There are 4 nested groupings, the coarsest first. Each group lies inside one group of the grouping before and may be the whole of it. The rows also spread widely along 15 directions, which tell nothing about the answers.
In the rows, 128 means zero.
Some rows, each with its group in each grouping after it:
[191 142 129  95 137 118 130 160 151 110 178 181 115 139 145 174 111 141
 200 135 148 145 117 144 115 114 158 147] : k_805 kuvip riku k_547
[118  94 183 106 122  82 131 116 124 155  94 127  98 167  98 131 131 131
 156 132 101 150 123 164 155 178 116 142] : k_220 luno fenob k_15
[143 125  95 114  72 109 124 166  85 198 143  90 107 141 176  93 150 131
 100 158 160  92 145  90 156 153 104 118] : k_529 livur pobo k_525
[ 86 130 127 122 145 141 111 152 156 139 166 130 136 113 110 214 100  99
 131 139 107 176 132 148 112 191 115 127] : k_805 boza pez k_78
[152 100 128 123 138 163 101 230 150 157 153 204  95 159 177 127 133 145
 167 123 149 143 158 132 142 154 156 110] : k_904 biko mozof k_182
[139  52 151 120 146 120 147 174 125 179 161 104  79 173 122 112 108 119
 164 136 119 149 165 133 138 166 156 113] : k_904 dun sumig k_115
[ 98  99 105 110 132 149 149 146  85 164  82 100 110 179 143  91 113 107
  84 173 155  95 135 143 141 169  90 101] : k_529 Zes nibin k_186
[192 136 118  85 160 109 158 122 134 117 176 117 121 136 113 168 108 109
 177 144 128 155 128 138 142 120 128 138] : k_529 Zes Bigog k_610
[120 138 102 142 180 156 125 117 123 149 104 115 100 109 111 139 137 108
 154 151 103  97  84 134 156 136 105 164] : k_904 biko Fizov k_334
[114 144 112 108 130 175 132 172 133 123  87 166 162 141 171 156 130 142
 137 165 146 136 153 183 141 128  89 119] : k_904 Deza Sero k_830
[117 190  86 178 123 116  57 156 163 127 161 196  88 101 138 168 111 152
 127 141 139  89  56 137  90 148 125 152] : k_220 zaluf bap k_671
[179 121 109  90 184 136 138 120 130  93 135 133 120 156 137 150 106 120
 146 141 126 152 145 120 158 129 135 111] : k_904 biko Kod k_944
[144 127 122 126 161 149  95  95 107 131  52 103 127 122 149 124 185 134
 135 150 103 124 131 111 204 108  73 159] : k_220 zaluf bap k_45
[102 111 137 135 123 115 102  66 124 109  80  56 132 132 136 159 104 142
 108 179  56 151 145 130 135 144 101 123] : k_904 dun sumig k_489
[109 125 131 146  80  68  95 135 119  81 154 183 103 153 184 115  93 156
  92 153 139 154  97 130 113 104 132  86] : k_904 Deza Pud k_49
[121  91 168 106 136  85 122 172 139 127 137 189 110 131 137 146 143 142
 179 105 146 141 125 120 153 144 174 148] : k_904 biko Fizov k_219
[106 138 152 226 121 119  49 174 156 199 108 126 103  97 144 157 136 146
  97 117 125 108 165 142 114 181 130 141] : k_529 Zes kufot k_531
[130 111 104 148 163 109 101 108 123 116 127 112  96 154 117 142  89 112
  79 147 150 122 122 121 123 157 112 110] : k_805 kuvip riku k_286
[ 79 120 120 153  84 121  51 163 117 179  85  97 111 121 146  99 148 145
 125 145 163  71 119 111 123 189 133 157] : k_904 dun gebip k_74
[156 161 113 111 169 103 164  75 127 118  63 123 119 105 143 188 121 177
 156 147  95  56 106 131 147 102 137 200] : k_220 luno fenob k_13
[101 182 107 148  61  86  89 120 121 174 188 103 101  83 146 147 141 127
 133 166  78 138  72 114 126 146  95 142] : k_904 dun baziv k_854
[182 169 120 117 138 108 158 108 111  95 163 103 135 161 156 144  84 117
 113 143 114 181 151 149 115 118 146  77] : k_529 livur mor k_570
[108 163  88 174 106 132  80 154 118 179 115 130  96 116 177 116 144 143
  91 148 134  82 112 112 134 153 107 126] : k_904 dun baziv k_491
[142  96  95 106 225 160 160 161 140 128 174 145  91 177  71 146  81  73
 152 128 159 157 113 161 132 181 121 104] : k_220 luno fenob k_13
[122 148 123 171 202 125  80 119 158 110 183 115 105  98  74 175 114  78
 154 104 107 189 100 133 127 166 139 126] : k_904 dun sumig k_489
[105  58 178  77 142 150 105 145 122 100  85 183 111 201 127 115 137  97
 149 149 109 210 120 163 176 166  83  88] : k_529 Zes Bigog k_610
[119  98 119 120 143  90 149 160 120 115 157 175 105 130 176 148 114 152
 131 130 139 123 125 100 140 106 161 120] : k_904 dun sumig k_489
[ 59 110 124 184 174 144 115 152  96 132  64 124 104 130 155 106 116 136
 107 113 143  86 109 120 110 152 174 140] : k_220 luno fenob k_13
[158  69 160  86 151  95 123 143 124 131 126 129 110 158 103 133 134 116
 175 122 174 139 142 123 157 151 146 154] : k_805 kuvip riku k_286
[149  90 126 141 107  87  85  99 131 132 108 117 109 121 163 136 142 162
 104 183  94 123 140  97 184  88  68 143] : k_904 biko mozof k_182
[146 200 173 223 203 114 108  96 140 138  30 134 131 112 114 151 148 127
 101  85 131 108 146 203 142 132 139 149] : k_529 livur mor k_570
[113 155 107 144 149 155  77 159 116 118 132 164  99 120 189 142 142 134
 135 105  91 161 107  84 140 154 155 112] : k_220 luno fenob k_15
[114 127 118 142 115 147 138 154 101 165  98 117 121 150 169 118 120 137
 113 173 139 103 134 156 118 129 106 127] : k_805 kuvip riku k_286
[ 45 123 123 181 169 143 112 156 138 102 103 162 137  92 164 181 108 143
 112 133 113 122 115 134 106 123 151 135] : k_904 dun sumig k_489
[132 111 134 166 175  55 137 138 144 122 142 158 123 121 127 163 114 138
  88 112 178 129 160 138 150 111 130 117] : k_904 dun sumig k_489
[158 143 134  85 103 119 159 147  99 139 147 140 101 186 148  94 117 128
 174 149 124 157 104 165 128 141 135 109] : k_220 luno fenob k_15
[116  93 136 148 158 136 122 166 158 175  96 144 118 143 110 154 118 137
 136 157 149  97 149 185 139 154  95 149] : k_904 dun gebip k_74
[ 89 109 184 117 188 120 178 115 117 116 104 110 144 138  99 156 120  96
 167 117  94 187 132 182 144 142 149 132] : k_904 dun gebip k_74
[157 140 163 159 137  97 102 150 153 156 139 184  97 165 131 153 124 125
 104 119 133 177 154 182 140 160 101  89] : k_805 kuvip riku k_547
[132 145 111  73 132 131  73 120 142  96  87 161 123 139 140 164 144 141
 152 133 135 127 110 113 162 180 120 137] : k_904 dun sumig k_489
[121 147 129 128 119 109 139 149 116 147 135 143  95 164 154 125 105 140
 127 131 124 129 124 150 113 172 159  97] : k_904 dun sumig k_489

New rows. What belongs after each?
[ 95 143 167 152 101  98  69 117 118 150  98  98 106 102 147 131 156 143
 143 111  76 138 121  98 142 178 166 153] : k_904 biko mozof k_182
[143 131 132 117 122 134 107 146  99  93 142 116 130 183 167  98 104 104
 105 134 150 202 152 133 124 153 140  55] : k_529 Zes kufot k_531
[121  78 126 174 162 118  46 134 126 147 132 148  49 131 126 115 142 113
 119 127 122 121  90  78 160 152 114 140] : k_805 kuvip riku k_286
[140 126 135 113 156 104 164 136 119 140 114 138 128 149 149 162 114 132
 106 124 150 127 163 144 145 137 137 122] : k_805 boza pez k_78
[136 134 122  76 164 185  69 149 147 126  85 116 144 144 105 172 143  94
 160 117 150 155 154 129 154 234 120 132] : k_529 Zes kufot k_531
[ 99 130 152 193 152 116 134 124  97 159 103 127  77 132 151 107 125 122
 110 131  82 120  99 145 129 124 136 123] : k_529 Zes Bigog k_610
[110  80 155 189 188 117 108 131 122 114 101 142  69 157 136 114 101 140
 117 114 102 126 120 125 120 132 175 123] : k_220 zaluf bap k_671
[151  85 111  72 126 124  73 129 183 128 129 158  91 168  97 187 100 144
 154 178 116 125 127 138 148 200  81 133] : k_904 dun sumig k_489
[146 129 127  95 116 128 110 192 131 132 150 132 142 152 134 128 122 129
 181 122 196 152 150 149 111 171 162 128] : k_220 luno fenob k_13
[109 163 124  99 175 108 114 124 115 116 129 141 141 116  82 152 164  58
 119  88 180 164  94 125 180 191 101 126] : k_529 livur pobo k_525
[159 177  87 178 149 131  60  96 133 143  96 104 101  82 190 179 150 171
 101 131  57 106 142  67 161 125 115 152] : k_220 luno fenob k_15
[175 109 126  86 109  93 155 150  89 149 147 114  90 135 177 100 143 157
 192 129 135  98 133  84 159 107 186 159] : k_904 Deza Sero k_830
[166 154  84  56  86 106 102 110 132 110 154 123 130 161 128 145 107 126
 124 188 146 142 114 131 146 166  73 104] : k_904 biko Kod k_944
[ 67 145 164 167 127 115 106 108 124 123  77 143 122 135 107 138 117 112
 110 150 104 133  78 192 113 158 102 132] : k_529 livur mor k_570
[111 161 140 178 163 125 100 108 136 137  90 120 122 120 125 167 119 119
  91 125 115 137 134 165 127 154 113 130] : k_805 boza pez k_78
[ 92 113 136 149 160 127 103 112 109 128  72 111 103 152 120 118 126 122
 104 134 116 119 113 132 139 167 122 129] : k_220 zaluf bap k_671
[148  93 136  96 100 107  82 135 110 158 104 130  79 155 121  83 161 123
 169 155 151  99  87 113 171 156 100 160] : k_529 Zes Bigog k_610
[114 107 148 116 103  90 101 108 102 137 122 103 100 154 117  87 142 110
 141 153 128 152  94 133 158 149 102 127] : k_904 dun baziv k_854
[115  94 126 141 146 109 127 216 131 152 116 184 144 113 180 156 149 151
 105 108 212  91 178 106 153 124 145 138] : k_529 livur pobo k_525
[104 166  78  72 146 160 123  89 103 116  68  58 163 133 124 152 128 102
 112 161 139 114 124 124 148 190  93 132] : k_904 dun baziv k_854
[ 93  87 154 175 120  73 124 165  96 196 133 149  73 148 135  64 155 117
 104 129 158 116 108 140 168 132 105 116] : k_904 dun gebip k_74
[111  69 110 165 176 181  43 190 165 146  81 167 103 141 121 145 125 124
 122 143 174  84 139 129 136 181 107 146] : k_529 livur mor k_570
[136 131 155 158 146 147 151 137 127 143 137 118 101 178 122 121  86 118
 155 156  74 185 127 211 100 140 124  99] : k_220 luno fenob k_15
[ 72 128 128 118 163 128 129 136  92 123  86 125 123 114 136 138 144 105
 124 102 140 105  96  95 146 172 160 148] : k_529 livur pobo k_525
[139 123  92  93 144 127 141 139 121 115 121 137 121 158 126 138  92 124
 132 158 198  80 104 143 114 141 130 146] : k_805 boza pez k_78
[151  84 161  97 213 141 113 142 143 101  52 151 131 152 121 169 134 128
 156  89 164 123 176 124 167 172 169 150] : k_529 Zes kufot k_531
[111 161  86  94 143  82 133 103 114 118 113  87 160 104 132 177 123 126
  90 130 172  97 138  97 148 163 125 140] : k_904 dun gebip k_74
[157  72 155 127 127 119  80 145 118 148  97 183  41 181 163  92 142 155
 155 138 115 109 104 107 161 139 138 138] : k_805 kuvip riku k_286
[136 126 106 149  91  90  91 113 104 179  93  88  81 122 157 102 144 162
 111 160 123  55 121  96 158 138 109 159] : k_904 Deza Sero k_830
[145 151 134  66  85  59 138 116 144 132 163 116 147 115 116 192 123 144
 166 152 132 145 133 142 139 155 118 149] : k_904 dun sumig k_489
[153 112 137  72 118  79 157 157 114 133 142 192 109 155 158 142 140 137
 139 128 154 125 122 115 170 133 133 123] : k_529 livur mor k_570
[147 154 112 146 110  72  78 123 133 132 143 166  78 145 131 122 128 148
 107 137 150 109  87 125 139 147 109 125] : k_220 zaluf bap k_45
[146 110  80 106 116 118 107 147 131 114 191 138  96 137 152 148 100 142
 140 174 124 128 101  91 125 122 116 126] : k_220 zaluf bap k_45
[147 176  84  75 133 123  90  97 115  94 113 125 131 110 145 160 144 119
 135 143 139 116  92  87 162 147 107 148] : k_529 Zes nibin k_186
[159  86 147 104 142  88 108  82 135 148  64  99  93 194  75 127 107 124
 102 157 161  98 142 164 159 187  83 139] : k_805 boza pez k_78
[150 135  95 127 102 122  69 159 146 137 177 125 108 145 137 128 108 127
 139 163 155 141 121 131 118 156 111 111] : k_904 dun gebip k_74
[ 71  96 149 173 136 124 145 122 101 171  90  73 112 101 140 138 122 134
 132 158  93  86 115 133 117 117 138 181] : k_805 boza pez k_78
[176 131  94 130 155  93  95 103 143  78 136 129 124 114 140 156 104 152
 131 158 156 101 119 102 140  88 128 151] : k_904 biko Kod k_944
[163 186  91 129 115 119 104 132 105 122 142 132 107 135 226 133 134 155
  96 121 102 148 149  76 145 131 157  81] : k_904 dun baziv k_491
[218 218 130 137 129  86 120  70 159  68 125 153 135 105 189 222  97 195
 150 147  76 134 134 146 105  62 156 152] : k_805 kuvip riku k_547
[139 168 135 139 150 122  86  97 121 102  81 167 104 144 173 137 141 140
  97 123  82 159 121 124 169 144 119  93] : k_904 biko Kod k_944
[105 186 179 127  85 126  69 122 134 136  85 135 128 143 122 142 139 121
 148 129 101 172 106 188 116 209 121 123] : k_529 Zes kufot k_531
[106 100 126 157 105 105 136 112 122 150 119  46 128 109 140 144  92 157
 143 193 101  86 134 138  96 106 132 172] : k_904 dun baziv k_854
[132 129 101 122 142  81 110 101 135 102  97 158 114 138 147 159 115 156
  82 153 150  96 122 120 157 126  96 122] : k_904 dun sumig k_489
[134 149 111  61 133 126 112  84 126 111  84 116 131 161  96 156 130 118
 131 163 123 135 105 148 163 186  71 134] : k_220 zaluf bap k_45
[189 118 105  98 122  95  56 108 168 104 150 170  69 163 124 167  97 143
 130 163 113 129 103 109 144 165  95 120] : k_529 Zes Bigog k_610
[ 42 139 130 106 162 138 134  99 103 138  40 101 132 119 115 160 141 109
 112 124 100 102  99 125 150 208 127 152] : k_904 dun baziv k_491
[171 118 115 110 135 128 161 169 140 138 188 191  85 191 126 123  85 125
 167 174 133 154  97 196 119 118  96 103] : k_220 luno fenob k_15
[169  68  95  74 162 154 114 170 107  81 124 110 147 175 146  80 127 114
 171 147 237 136 157 106 154 110 144 119] : k_904 dun sumig k_489
[173 165 109  90  86 101  77  95 125 127 140 126  88 147 170 159 121 147
 111 152  74 146 118  85 152 177 109 103] : k_529 Zes kufot k_531
[100 178  86 157 152 140 112 101 136 137 135 128 103 109 127 172 108 112
 105 170  76 124  74 150 127 146  75 127] : k_904 dun baziv k_854
[ 86 137 121 159 135 112  99 139  96 101 128  83 164 103 126 111 127  91
 110 131 202 141 112 124 114 126 133 131] : k_529 Zes kufot k_531
[131 105 110 148 175 153 110 145 152 135 121 121 124  98 133 184 122 143
 169 154 104 113 131 125 136 113 115 179] : k_220 luno fenob k_15
[140 110 112 144 151 138 109 123 129 142 114 128  88 159 152 128 113 134
 109 162  97 130 132 132 150 137  99 106] : k_904 dun baziv k_854
[ 76 105 183 126 125  91 132 134 128 132  85  87 162  98 132 179 122 152
 155 121 111 130 169 132 117 162 187 168] : k_904 biko Kod k_944
[120  96 128 139 133 108  87 142 146 136  85 127 124 134 131 148 114 155
 112 152 158  86 153 129 135 160 125 145] : k_904 biko Kod k_944
[168 164  82 141 159 144  48 138 174 118 103  97 143 121 136 208  97 143
  88 120 164 101 194 106 111 209 144 124] : k_529 livur pobo k_525
[128 144  95 103 165 139  85 111 140  96  91 157 133 133 123 168 138 119
 115 145 140 144 107 133 171 156  65 129] : k_220 luno fenob k_13
[ 72 182 137 187  24  80  81 138 123 155 180 127  97 103 180 135 103 158
 110 173  52 154  78 140  75 144 132 107] : k_904 biko Fizov k_334
[162 180 115 185 160  70 125  64 116  78 135  84 132 116 137 131  95 129
  83 137 131 143 126 135 122  78 137 113] : k_904 biko mozof k_182
[148 186 113 149 125 127  80 125 149 107 159 143 112 139 144 152 106 127
 129 142 107 179 114 159 114 152 119  89] : k_904 dun sumig k_489
[101 170 194 146 129  73 130 111 106 109 133 126 133  84 159 171 152 127
 152  75  62 194 119 110 137 132 198 139] : k_529 livur pobo k_525
[174 155  72 109 111  99 140 137  94 142 143 102 129 152 191 123 115 139
  65 148 193 104 169  98 141 124 119  95] : k_805 boza pez k_78
[156 121 151  90 109 127 154 190 119 146 186 145 120 174 148 122 109 114
 182 130 160 184 147 166 110 147 167 104] : k_805 boza pez k_78
[160 103 136 153 157  98  85 130 123 149  73 113 103 124 148 118 160 152
 123 109 158  90 174  98 185 133 138 154] : k_904 Deza Sero k_830
[139 128 159 154 153 119  79  92 134 142  45  70 112 124 118 133 144 147
 155 123 103 105 149 135 145 162 149 171] : k_904 dun sumig k_115
[191 171 107 119 145 116 130 118 133 134 150 147  72 148 182 162 107 163
 142 126  67 129 135 109 136 142 169 106] : k_904 dun sumig k_489
